The rows come from 4 hidden closed curves, with some noise, and rows from the same curve form a group. Each curve winds through 6 dimensions. The rows are also pushed far along 4 directions, which tell nothing about the answers.
In the rows, zero is written as 128.
Some rows, each with its group after it:
[185 138 121 141 126 126 106 100 178  94  72 113 170 179 113 107 117 119
 142 126  87 144]	J848
[156 163 114 106 114  94  94 106 130  87  69 141 158 160 115 136  90 138
 138 115  84 168]	J848
[ 97 132 138 145 154 152 147 160  97 159 164 119 112  88 143 143 136 133
 108 147 155  65]	J848
[123 133 111 149 137 126 142 123 156  85 149 129 115 125 140 151 162 133
 110 152 159 104]	J608
[132 163 187  98 102 112 132 149  35 158  85 147 172 132 110 131  99 136
 140  82  58 173]	J809
[129 111  88 154 126 131 147  94 194  64 151 134 123 159 117 124 174 120
 107 145 154 134]	J809
[152 167 119 124 141 136 104 121 102 137  89 110 198 139  89  92  82 132
 141  95 119 140]	J848
[105 144 136 112 113 121 138 119 110 119 138 147  92 141 148 165 123 165
  84 129  98 118]	J848
[162 194  83 146 148  86 107  83 145  56 107 114 159 149 141 148 135 181
 102 138  98  86]	J54
[196 134 139 172 141 119 128 123 173  73  80 102 196 158 122  99 157  84
 163 145 123 142]	J54
[150 111 144 154 155 175 118 128 158 116  84 123 170 158  74 111 150  77
 171 135 159 143]	J809
[134 145 128 148 136 143 134 111 160  83 115 124 132 163 129 138 143 133
 106 142 131 113]	J848
[119  71 116  90  50  76 144 123 136 116 127 191  98 147 119 150 154 111
 137 102  52 224]	J54
[ 91  79  95 153  95 164 119 174 203 125 120 160 142 117 102 138 169  37
 176 111 168 165]	J54
[129 175 116 137 133 165 108 140 108 151  95 117 194 130  88 115  99 133
 133  77 120 110]	J809
[136 185 153 128 132  88 115 130  72 123 105 121 160 117 158 138 131 155
 135 117  90 117]	J54
[105 175 165 120 148 135 135 165  36 146 113 130 160  94 111 141  94 134
 123 120 144 119]	J608
[114 121 167 157 144 203 128 156 144 156 120 115 156 129 103 113 159  82
 167 101 188 124]	J848
[123 153 141 100 153 154 106 139  66 195 113 115 128 109 110 126  57 164
 116 113 114  93]	J848
[ 94  73 113 128 130 158 147 156 113 189 165 135 109 100 103 112 122 102
 124 133 140 118]	J848
[103 122 142 100 131 141 152 126  75 180 178 134  74 107 129 145 123 188
  85 116 120  90]	J608
[ 81 141 123 110 147 121 149 125  38 186 189 138  92  91 135 154 137 201
  81 123  96  61]	J54
[120 119 152 134 102 111 137 131 146  99 126 153 104 141 156 163 175 117
 131 135 105 145]	J848
[129  98  92 123 112  89 125 104 164  96 138 159  88 133 133 165 169 143
 127 146  99 128]	J809
[126 104 120 106  80  88 109 142 141 140 113 160 111 120 143 153 144 116
 159 103  77 169]	J809
[111 111 161 113  93 144 115 183 129 152  91 156 132 114 121 146 111  72
 169 103 134 182]	J54
[109 122 181  98 114 115 126 154  80 138  97 164 119 123 120 157 129 108
 156 124 114 179]	J809
[ 96  87 152 114  92 164 115 176 125 190 112 163 118 108  95 151 144  86
 176  82 125 160]	J608
[109 120  95 141 150 180 119 111 167 145 152 112 120 133 105 113 129 137
 117 121 172  89]	J54
[150 169 114 135 104  75 111 117 141  59  83 130 185 155 145 113 114 108
 142 123  99 185]	J608
[136 191 160 124 176 165 100 152  54 165  78 109 188 105  90 131  78 146
 147 106 146  87]	J608
[ 97  67 145 121 110 152 162 140 126 171 171 143  83 123 123 119 152 111
 121 131 131 143]	J809
[112 146 132 118 103 150  99 146 130 135  81 154 159 136  95 147 124 106
 161  78 123 162]	J608
[154  65 102 165 146 134 164  88 211 109 195  92  83 147 157  89 183 124
 108 181 155  95]	J54
[136 113 106 147 154 152 126 129 162 156 155  97 107 112 142 115 129 137
 119 150 148  65]	J608
[126 156 126 125 191 140 121 126  70 167 143  91 124  98 134 114  77 170
 100 164 143  52]	J608
[151  99 115 157 131 164 137 127 204 119 154 103 119 122 125 107 166 103
 148 119 196 116]	J608
[185 144 125 150 106  93 129 108 156  81  92 112 193 163 132  93 138 110
 147 112  84 167]	J54
[127 161 125 152 166 186  95 161 120 155  85 113 193 111  75 126 109 106
 164 103 166  90]	J809
[128 149 131 168 153 185  96 170 151 128  64 121 204 122  82 130 129  62
 183 113 170 118]	J809
[153 105 101 157  93  94 131 114 197  77 124 125 165 153 144  97 177  79
 156 120 116 181]	J54
[189 170 152 141 122  65 119 110 126  71  80 120 170 151 159 139 154 141
 146 131  65 137]	J848
[152 156 125 152 152 136 129 124 112 130 111 112 175 138 107 121 131 144
 121 122  95  88]	J54
[148 115 133 129  96  73 145 119 145  82 130 143 124 141 155 134 163 118
 134 136 100 170]	J809
[159 164 106 142 141 121 108 101 173  77 101 110 136 158 149 136 113 147
 108 148 114 101]	J848
[113 121 111 155 160 177 117 141 170 133 135 117 122 116 113 139 146 111
 135 139 191  79]	J608
[152 112 127 140 125 136 127 131 184 103 118 120 115 139 140 129 127 103
 136 150 145 134]	J54
[112 109 155 104 107 119 119 174  73 192 112 151 134  91 116 135 115 102
 167 102  95 157]	J848
[ 88 167 144 112 151 172 118 146  59 177 113 138 137 119  95 156  88 159
 104 108 113  85]	J809
[143 157 141 133 144 148 154 128  96 158 164  97 127 110 140 119 117 181
  89 111 135  64]	J608
[101 109 143 114 114 163  87 158 141 157  72 163 139 134  89 150 125  78
 185 102 131 170]	J809
[132 156 153 138 153 173 126 161  92 162 116  91 190 103 101  74  81  94
 157 100 196 137]	J608

New rows. What belongs after each?
[170 163 112 115  93  84 114 109 149  71  87 131 155 153 136 130  98 138
 121 109  85 168]	J54
[103 115 102 155 143 175 140 156 124 144 140 126 173 106  73 109 139  89
 144 109 178 122]	J54
[131 139 152 100 115 125 137 131  80 170 133 128 109 125 138 129  91 169
 100 108  78 119]	J54
[ 69 131 119 142 150 201 113 175 112 179 129 137 145  90  85 145 126 100
 145 105 184  88]	J54
[103 155 110 102 105  94 134 106 104 120 158 141  82 131 165 155 105 188
  71 126  90 117]	J848
[ 92 107 146 108 103 135 130 171  73 202 135 146 137  95 115 121 114 107
 152  85 109 154]	J848
[180 145 131 126 112 105 122  99 150  98  97 115 151 168 136 110 116 143
 125 117  78 149]	J54
[ 43 118 128  92  95 136 119 156  77 194 155 178  97  94 116 166 138 134
 136  78 116 148]	J54
[133 116 113 162 109 142 125 157 169 112 106 136 182 127 104 122 164  67
 168 107 137 148]	J809
[130  74  97 123  93  48 153 105 173  84 181 146  51 124 196 139 165 129
 106 182  96 151]	J608
[107 147 119 129 141 122 115 122 116 123 134 136 122 116 132 154 148 149
 127 129 136 104]	J54
[ 43  95 136 100  87 134 130 170  68 199 148 188 113  94 102 162 161 110
 153  80 107 165]	J54
[139 169 160 126 138 115 116 120 115 108 105 126 118 134 157 166 132 162
 120 137 111  99]	J848
[169 150  96 136 155 100 126  86 125  97 124 104 161 144 116  99 118 156
 116 141 117 114]	J848
[162 156 125 116 114  84 105 108 113 113  95 124 170 139 127 110 120 138
 154 100  94 163]	J848
[101  90 129 112  75  78 146 130 135 125 161 164  90 119 161 146 182 118
 137 118 103 178]	J848
[134  95 140 142 146 167 131 137 149 131 105 136 122 145  98 139 142 100
 140 155 131 119]	J848
[172 179 143 158 157 118 129  93 136  82 119  90 165 154 147 114 155 160
 123 131 128  96]	J848
[116 153 113 114 117 116 105 126 134 113 114 137 127 130 135 142 108 135
 125 115 132 141]	J848
[125 181 124 141 196 172 113 111 100 148 135  91 133 119 119 134 108 182
  96 140 167  32]	J54
[129 173  96 128 133  93 131 117  85 103 134 130 165 114 121 132 121 166
 103 113 111 112]	J54
[104 168 111 124 146 158 122 148  83 172 142 120 146  96 108 134  97 165
 107  95 138  70]	J809
[127 119  93 141 117 103 138 109 171  69 144 145 116 140 133 150 171 127
 115 147 132 134]	J809
[140 136 116 120 153 114 126 123  98 168 154 103 107 100 153 119 101 174
 107 142 110  70]	J848
[161 125 111 142 136 130 137  80 178  70 122 122 122 184 122 124 149 145
 100 154 111 122]	J848
[110 102 156  99 113 115 130 168  64 170 102 168 128 103  99 154 119 102
 157 123  87 163]	J848
[185 139  85 177 158 100 124  86 206  66 139  80 142 141 169 102 163 138
 123 171 137  78]	J848
[ 86  61 104 108  54 107 116 140 188 124 127 187  84 142 135 154 166  75
 161 109  96 212]	J608
[146 163 107 145 168 111 143  91 112  85 147 108 133 134 133 129 135 177
  84 164 136  78]	J848
[146 163 120 153 152 179  92 136 156 114  62 119 200 149  75 127 114  99
 160 104 149 120]	J54
[ 82 129  95 101 107  90 128 100 108 140 176 157  72 119 155 163 151 187
  91 117  92 115]	J54
[120 116 115 138 130  97 143 122 124 108 153 142 112 116 140 151 176 136
 121 153 119 115]	J54
[142  86  97 169 123 131 120 135 216 107 131 113 136 128 141 108 174  70
 168 142 161 137]	J848
[152  92 129 140 134 140 123  98 200 102 125 118 107 165 130 112 165 108
 147 151 148 141]	J54
[140  95 118 124  98  66 146 110 139  86 133 147 118 146 153 119 147 108
 126 157  79 182]	J608
[152 127 129 118 102 114 132 149 114 106  80 156 169 135  89 143 109 103
 138 105  88 174]	J54
[183  98 111 152 164 122 135  73 197  88 152  92 101 155 144  99 161 143
 122 180 155 100]	J809
[173 175 127 138 168 149 106  92 140  87  75 102 167 169 101 121 100 152
 117 138 127 102]	J848
[149 153 132 136 151 160  93 137 136 159  96  95 164 124 120 102  92 126
 150 110 138 102]	J848
[171 135 108 123 130  88 131  73 173  68 142 109 102 159 156 115 130 163
 103 154 129 133]	J54
[ 97 144 131 141 139 182 100 183 123 160  96 125 185  97  88 118 105  65
 180  96 195 138]	J848
[135 108 115 118  94 103 142 106 154 101 142 131 131 149 136  92 131 110
 130 118 131 195]	J608
[102 118  88 127 133 118 140 118 139 109 180 135  87 105 138 145 143 148
 100 149 166 104]	J54
[115 171 140 135 123 148 107 165  99 142  78 132 190 123 112 134 101 108
 147  93 110 132]	J608
[129 120  96 151 182 168 133 111 146 166 189  77 115 108 128  86 124 153
 105 148 190  47]	J848
[125  69 144 121  82 101 143 114 186 109 146 160  58 154 168 161 197 119
 133 145  90 161]	J848
[ 99 107 185  99 110 165 125 174  77 203  99 158 117 120 101 152 107 109
 150  98  92 149]	J848
[118 137  96 135 178 155 119 105 133 135 152  99 119 130 121 103  97 149
 100 160 174  82]	J608
[ 75  95 125 147 162 207 162 136 148 163 200 118  56 116 130 144 143 141
  75 164 188  48]	J848
[111 102 145 112  61  71 133 122 158  70 112 190 105 151 149 169 200  98
 161 114  94 224]	J848
[ 78  69 114 152 133 184 136 171 158 177 156 127 122 109 115 103 131  57
 143 142 175 126]	J608
[130 123 184 126 136 157 130 163  77 171  87 131 163 124  99 123 120  98
 164 115 110 141]	J809
[123  82 122 144 133 181 119 154 171 183 142 113 120 109 116 104 133  88
 158 116 170 111]	J608
[135 122 113 110  94 102 109 101 162 117 128 136 112 149 143 119 136 136
 139 104 108 172]	J848
[155 169 144 142 138 102 130 133 100 100  98 127 160 126 134 154 137 144
 126 134  94 104]	J608
[ 92 120 112 148 157 164 161 128 130 138 189 120  85 111 133 147 150 157
  74 158 161  52]	J608
[ 89  71 112 102  41  96 130 144 163 133 133 191  91 139 141 158 162  93
 145  93  69 209]	J809
[ 83 153 163  91 112 146 113 153  79 156 105 164 111 120 117 169  98 139
 125  98 126 149]	J848
[ 85 106 173 105 116 157 147 176  50 192 122 164 131 107  86 148 123 105
 141 107 107 152]	J848
[125  84 122 114 121 115 149 114 140 153 191 121  59 111 161 121 146 150
 109 144 142 117]	J809
[174 168 151 146 160 116 118  98 136  97 109  98 137 146 152 134 147 166
 128 146 126  85]	J848
[112 135 105 156 172 175 112 121 161 130 140 110 128 124 114 129 150 129
 132 143 189  74]	J54
[119 173 172 134 129 143 121 146  97 117  92 134 168 132 120 144 141 119
 149  99 141 138]	J848
[107  97 148 116 121 137 154 143  89 155 133 156 113 125 105 145 140 118
 126 131 105 144]	J848
[160 151 138 136 157 156 119 112 125 145 107  98 143 151 120 116  96 155
 109 133 102  82]	J848
[163 107 137 137 113 125 113 109 189 105  96 120 131 173 141 104 139  98
 155 135 109 164]	J809
[137 157 132 130 141 183  99 140 116 160  78 110 203 142  71  87  80 102
 161  79 147 146]	J848
[160 175 122 161 146 125 132 112 149  59 111 108 173 141 125 125 148 135
 123 131 160 113]	J608
[146 149 134 109  99  55 105 116  98  88  61 157 169 160 131 132 113 118
 150 128  38 201]	J608
[161 180 138 167 175 142 133 107 125 107 135  78 167 133 141 102 147 157
 114 135 151  67]	J848
[ 87  85 120 103  51  78 132 145 146 127 152 174  95 119 163 141 161  95
 149 101 100 211]	J54
